The rows come from 5 hidden closed curves, with some noise, and rows from the same curve form a group. Each curve winds through 8 dimensions. The rows are also pushed far along 5 directions, which tell nothing about the answers.
(in the rows, 128 means zero)
Known rows, each followed by its group:
[104 111  95 113 163 115 123  84 156  93 210 139 125 160 120 104 113]
bevu
[103 102 126 128 134 125 142 120 159  90 170 141 148 140 101 110 151]
bevu
[157 130 123 131 116 133 134 102 122 204  37 134 123 117 125 119 138]
Lep
[113 115 140  82 104 138 102 155 122 114 166 105  86 106 199 126  85]
Bar
[154 158  95 110 183 127 100  71 124 167 120 159 144 144 112 100 132]
bevu
[150 173 134  74  83 140 131 129  91 116  61 113 130 107 193 145  53]
Bar
[101  99  97 160 162 126 133 113 166  92 218 143 118 160  98 123 152]
Lep
[145 187 110 151  92 158 175  92 142 120  62 147 141 144 100 143 123]
Lefef
[ 81  73 134 180 121 101 149 172 162 130 121 104 143 111  85 111 201]
Bar
[168 155 148 166  87 125 152 132 111 164  31 143 105 121  80 132 152]
Lep
[136 159 133 115 168 130 121  93 121 110 139 128 165 108 140 107 118]
Lep
[165 107 188 127 162 118  68 152  95 147 133 151 208  53  94 117 178]
Lefef
[106 109 100 171 112 100 139 142 152 192  89 113  80 136 110  97 171]
bevu
[137 167 127 103 136 166 138  97 133  65 132 134 167 119 134 141  99]
Lefef
[132 145 141 112 142 129 104 123 115 109 138 143 119 137 114 139  96]
Lep
[100 167  81 206 101  97 194 123 159 157  48 121  76 180  77 114 162]
Bar
[103 123 139 110 141 120 113 128 131 118 191 124 139 138 127 124 116]
Tud
[132 165 131 111 142 150 126 114 120  55 171 137 157 116 142 136 104]
Bar
[ 96  86 159 152 162 120 116 155 140 115 141 126 160 111  64 129 175]
Bar
[125 110 121 144 103 134 165 125 137 113 128 112 131 147 111 158 125]
Lefef
[109  73 121 123 113 108 127 168 129 106 201 110 154 132 143 147 139]
Lefef
[106 126 116 141 170 138 122 116 150  81 185 159 176 133  81 122 166]
Bar
[158 227  94 125 103 158 180  89 101  97  50 150 134 153 149 156  83]
Tud
[112 103 115 118 137 140 134 155 133  57 147 118 179 118 116 153 140]
bevu
[147 125 143 124  88 122 127 156  98 137 123 136 147 114 130 151 128]
Tud
[ 81  59 106 207  69  89 209 159 173 113 132  75  79 163  89 139 167]
Tud
[170 177 136 130 152 150 129  79 115 169  60 166 114 137  97 118 129]
Lep
[131 160 142 140 150 149 108 138 122 107 116 175 199 102  87 136 167]
Tud
[166 187 124 104 140 137 117  96 101 138 109 117 105 110 189 113  87]
bevu
[158 112 143 135  47  80 148 186 111 127  96  90 113 108 135 119 141]
Lefef
[141 102 134 131 132 134 119 136 138 155  80 126 113 124 108 122 149]
Bar
[128 134 130 103 123 154 133 104 117 136 152 131 101 143 160 147  86]
Lep
[119 164 134 115  65 133 157 171 114  57 123 115 129 137 155 167  86]
Lefef
[120 132 126  80 186 144  96 119 134  31 171 148 175 138 102 134 104]
Lefef
[115  99 102 152 170 111 126 108 160 115 156 139 151 157  71 120 157]
Lep
[107  92  76 121 197 135 119  87 174 118 173 163 145 169  89  96 167]
Tud
[123  93 148 131 177 127  84 122 119 142 158 157 196 104  69 134 159]
Lefef
[118 103 107 102 174 155 105  96 158 116 145 160 188 142  84 128 144]
Lefef
[106 127 169  94 195 152  93 135 113  52 179 124 237  81 114 146 126]
bevu
[133 130 124 121 145 132 119 109 122 140 167 160 158 138 114 130 139]
Tud
[121 114 129 129 135 133 115 129 150 121 147 141 164 126 104 129 148]
Lep
[128 125 130 128 108 116 119 141 133 137 160 139 129 137 112 122 142]
Lep
[124 132  89 113  82 120 153 139 143  89 128 108  52 176 156 138  80]
Lefef
[184  96 207 123  99 121 103 202  82  56 101 117 223  46  84 164 159]
Lefef
[130 176 124 150 108 169 156 120 137 113  86 158 157 131 113 159 136]
Lefef
[136 111 132 129 135 124  99 123 134 157 152 148 113 123 120 114 139]
Tud
[ 98 127  93 146  99 136 156 136 146 105 149 137 143 148 134 152 128]
Bar
[ 94 183 103 180 108 129 204 108 139 102  95 132 140 164  95 144 135]
Tud
[103 120 122 158  98 121 154 151 118 144 137 119 108 128 149 146 131]
Tud
[111 146  98 144  66 110 157 174 134  61 113  96  99 119 161 135 113]
Bar
[114  91 129  83 160 109  75 131 129 128 251 128 136 126 159 103 118]
Lep
[135  98 119  99 148 122 127 121 125  82 165  88 124 119 165 125 100]
bevu
[119 101 174 159  79  88 112 195 122 152 120 112 155  72 105 112 176]
Lep
[107 104 139 130 113 124 132 162 137  88 142 102 138 131 111 154 122]
Tud
[134 153 116 117 131 116 114 128 129 108 129 142 138 125 121 107 131]
Lep
[134 149 103 101 164 155 146  73 141  98 169 131 127 159 147 120 105]
Lep
[ 93 148 135 139 165 126 141  94 132 116 122 143 160 134  88 120 127]
Tud
[123 149 144 138 145 125 106 144 122 115 142 133 119 118 118 126 132]
Bar
[119  96  99 139  97 133 158 149 151 112 126 102 107 140 135 137 144]
bevu
[112  83  95 155 107 103 151 111 170 196 111 139  78 183  76 105 161]
bevu
[153 114 183 145  78  84 123 193  82 106 115  86 142  73 122 143 130]
Bar
[137 192 126 112 158 169 105  89 109 124  92 186 166 123 116 150  99]
Lep
[150 178 107 146  80 129 168 136 124  88  48 142 174 128  94 146 139]
Bar
[ 80 131  68 135 169 140 162  90 177  82 146 128 127 172 115 113 133]
Bar
[152 135 147 108 125 123 133 131 111  96 137 109 174  97 136 119 134]
bevu
[121 187  73 176 127 152 168  90 159 223  58 167  68 191 123 111 164]
bevu
[124 124 126 166  88  97 141 133 137 176 115 114 111 130  93 118 150]
bevu
[121  88 136 154 101 130 127 155 139 192 117 136 108 131 115 139 165]
Tud
[121 122 119 145  76 115 141 149 133 108 149 133 135 129 104 139 135]
bevu
[104 177 100 128 118 152 146 110 135 109  91 160 134 165 105 156 100]
Lep
[124 179 110  74 173 160 124  52 138 121 158 161 131 163 146 105  86]
Tud
[151 115 155  78 175 131  79  83 125 196 110 163 152 131  95  95 130]
bevu
[130 164 150 114 146 153 129 110 135  92 139 133 164 122 118 126 122]
Tud
[142 113 124 129 110 122 107 121 129 168 136 132  93 135 127 127 115]
bevu
[101  65 117 117 147 137 118 109 159 184 199 123  82 139 168 100 140]
Bar
[100 126  86 155 179 116 146  96 154 138 176 128  75 181 135 107 135]
Lefef
[167 142 183 106  84 134 127 172  82 113 132 100 108  97 189 153  96]
Lefef
[142 102 121 140  90 114 127 166 146 136  99 133 112 129 109 118 166]
Lefef
[126 114 141 127 140 121 143 140 128  71 143  99 176 112 111 130 142]
Bar
[152 167 153 106 129 146 124  99 131 150 122 130 124 124 145 104 120]
Tud

New rows. What belongs after each?
[119 119 144 105 124 133 126 134 102 158 131 117 117 124 169 141 100]
Tud
[132 127 115 109 124 147 137 107 122 141 105 120  79 144 173 142  81]
Tud
[113  90  99 140  98 116 176 137 151 135 150 129 106 180 122 126 155]
bevu
[136 146 138  91 165 164  91  89 112 139 132 159 140 133 140 152  78]
Lep
[138 170 133  92 202 174 111  89 120  79 194 157 158 150 155 144  95]
Lefef
[118 125 178 127  96 107 104 179 109 111 143 107 154  67 145 125 129]
Lep
[119 139  84 117 147 128 145  91 147 113 130 130 112 157 129 103 121]
Bar
[159  77 135 130  99 115 114 153 136 147 156  93 106  96 148 111 154]
bevu
[151 127 139 134 115 103 110 170 109 130 122 143 127 129 114 130 146]
Lefef
[134 161 107 149  95 147 167  99 149 126  93 139 134 141 106 136 133]
Lefef
[115 185 128 157  86 133 178 122 121 108  69 139 168 117 108 142 130]
Bar
[119 122 134 144 126 110 117 144 130 110 139 140 119 142  85 137 129]
Lep
[101 139 131 123  97 145 172 111 142  86 147 119 117 150 134 147  90]
Tud
[134 179 148 117 128 161 110 131 113  90 101 130 164  83 137 147 103]
bevu
[158 204 128  81 125 156 116  80  95 162 101 153 135 125 192 132  63]
Bar
[173 189 143  95 108 165 116  79  92 181  70 146 117 115 160 146  64]
Lefef
[121 121 139 150 114 125 115 142 131 196 128 146 104 138 111 130 149]
Bar
[108 143 144 119 184 131 102 100 126 141 147 160 197 101 105  99 154]
Bar
[132 113 130 103 140 124 146  97 118 162 157 107 116 140 166 110 117]
Tud
[158 168 124 135 163 122 135 102 128 133  87 160 164 160  72 117 156]
Lefef
[148 189  89 146 171 136 135  69 134 169 103 151 115 150 128  98 140]
bevu
[ 95 130 168 158 130 124 123 163 130  77 100 133 181 104  63 157 138]
Lep
[120 142 134 139 116 155 146 117 122 150 123 123 107 132 159 154 105]
Lefef
[109 141 132 148 111 141 164 125 131 133  93 118 106 124 145 133 125]
Tud
[ 99 134 104 171  67 121 196 141 131  80 143  82  79 158 164 173  83]
Bar
[135  87 136 144  76 102 158 142 120 153 122  95 106 118 137 131 133]
Bar
[153 140 137 118 146 116 127  92 117 146 121 137 139 122 118 100 130]
Tud
[142  85 136 118 108 121 102 127 122 190 150 123 116 105 142 118 135]
Lefef
[168 134 112 103 103 130 114 135 110 165  87 124  86 138 167 135 104]
Tud
[ 92  89 124 112 127 127 141 140 130 122 160 103 113 143 155 142 108]
Tud
[120 135 151 111 118 116 117 127 112 158 136 116 120  92 172 101 118]
Bar
[136 140 109  88  98 125 131 130 123 146 133  91  61 152 208 122  73]
Bar
[147 134 161 107 117 156 114 141 121 152  79 138 119 121 127 140 122]
Lefef
[123 108 155 114  39 112 144 202 118  96 122  90 125 107 157 149 116]
Lefef
[131  65 115 122 138 111 127 152 119 125 174 107 135 114 158 120 156]
Tud
[136 154 119 121 118 146 133 140 129  73  88 141 150 131 121 151 112]
Lefef
[101 168  92 116 155 127 121 113 136  98 148 148 148 146 130 112 118]
Bar
[ 94 127  78 125 174 134 119  97 165 130 230 120  37 181 181  96 106]
Bar
[109 150 121 151 119 129 149 141 129 125  75 141 141 148 100 151 134]
Lefef
[119 157 148 136  98 143 126 165 121  89 119 126 147  94 147 147 122]
Bar
[136 126 120 154  81  96 140 174 128 133 120 132  91 155 115 130 149]
Lefef
[ 89 113 130 167 164 136 146 132 141  70 144 140 215 131  59 167 156]
Bar
[140 132 200 128  92 132 119 177  91 106  85 113 156  71 131 161 110]
bevu
[141 197 122 116 124 125 165  90 102 135  68 140 132 153 138 122  97]
bevu
[125 173 121 123  88 164 155  97 138 125 118 129  98 155 145 158  75]
bevu
[149 150 136 112 116 113 118 141 115 119 150 107 126 103 172 104 123]
Bar
[107 137 135 119 172 152  98 126 137  88 166 134 181  96 119 128 137]
bevu
[ 96 101  97 157 158 137 148 101 172 127 150 126  99 156 101 116 151]
Lefef
[100 110 111 154  92 135 168 131 140 132 156 117  76 161 135 154 117]
Lep
[136 136  98 114  75 126 147 123 129 172  76 124  82 151 159 129 101]
Bar
[152 102 153  90 168 129  90 111 116 143 167 120 101 107 159  95 120]
Lep
[101  65 108 129 103 117 171 157 151  85 196 101 110 160 151 133 144]
bevu
[120 144 143 106 179 116 112  79 125 176 122 144 138 135 109  90 124]
Tud
[131  71 140 121  89 114 155 158 117  94 131 100 142 120 120 150 128]
Tud
[144 147 108  99 153 128 139  58 133 154 155 125  83 153 173  86  95]
Tud
[140  79 138  34 174 147  94 103 113  85 208 108 143 119 191 124  73]
Tud
[123 186 113 123 119 149 145  96 122 133 110 148 154 132 140 134 110]
Lep
[164 120 124  89 101 121 120 120 109 135 129 116 122 128 145 129  98]
bevu
[114 147 119 132 144 133 141 119 134 116 109 113 114 121 150 116 122]
bevu
[ 84 103  93 148 150 117 125 118 176 126 205 137 135 152 116 105 160]
Lep
[127 162 119 178 117 106 158 131 127 149  81 133 108 145 108 122 150]
Lefef
[104 109 139 135 151 143 135 109 133 147 136 118 139 107 142 124 134]
Lep
[148 157 110 108 140 145 143 112 103  92 120 136 155 127 157 141 108]
Tud
[127 161 127 117 108 156 131 114 137 134  81 165 142 141  99 139 121]
bevu
[142 137 168 103 139 114  85 150 103 104 133 136 146 106 107 128 111]
Lep
[155 109 147 158  91 114 127 177 122 130 104 114 131 109 109 144 160]
Bar
[134 129 137 160 120  97 128 162 128 118 131 127 177 102  87 110 189]
Bar
[153 103 123 105  86 125 118 157 112 203 107 125  88 129 174 124 136]
Tud
[118 126 124 113 145 143 112 100 146 164 117 140 111 137 116 112 123]
Lefef
[ 87 144  84 146 166 157 148  75 173 120 129 161 127 178  76 131 131]
Lefef
[121 113 119 133 131 145 134 136 135 160 103 134 126 128 136 125 159]
Tud
[105  87  99 187  91  98 192 141 155 174  98  85  67 163 121 120 167]
Tud
[113 142 107 123 114 161 160 126 132 108 114 116  96 138 184 149  99]
Tud
[148 122 116 113 133 135 122  96 141 114 167 111 104 127 155 113 106]
bevu
[110 134  87 144 167 120 126 127 153 102 180 169 135 186  88 125 157]
Lefef
[152 167 136 153 153 150 135  95 124 127  82 153 156 114  95 133 141]
Lefef
[117 157 111 127 129 148 135 109 129 154 133 164 126 172 122 149 117]
bevu
[138 117 125  91 147 121  93 133 126 114 129 147 145 141 105 123 121]
Lefef
[141 174  88 106 143 128 119  85 143 158 127 151  95 158 148  85 118]
Lep
[107 178 115 124 162 136 150  56 135 162 108 146 103 164 126 105  98]
Tud
[115 151 104 109 122 150 136 105 129 152 157 149  91 175 165 144  91]
bevu
[115 130 105 137 146 114 134  92 167 138 149 145 112 170  81  97 143]
Tud
[119 141 151 148  95 138 138 140 138 108 135 135 138 115 111 141 130]
bevu
[159 141 121 111 155 144  98 101 122 207 110 117  80 124 181 109 115]
bevu
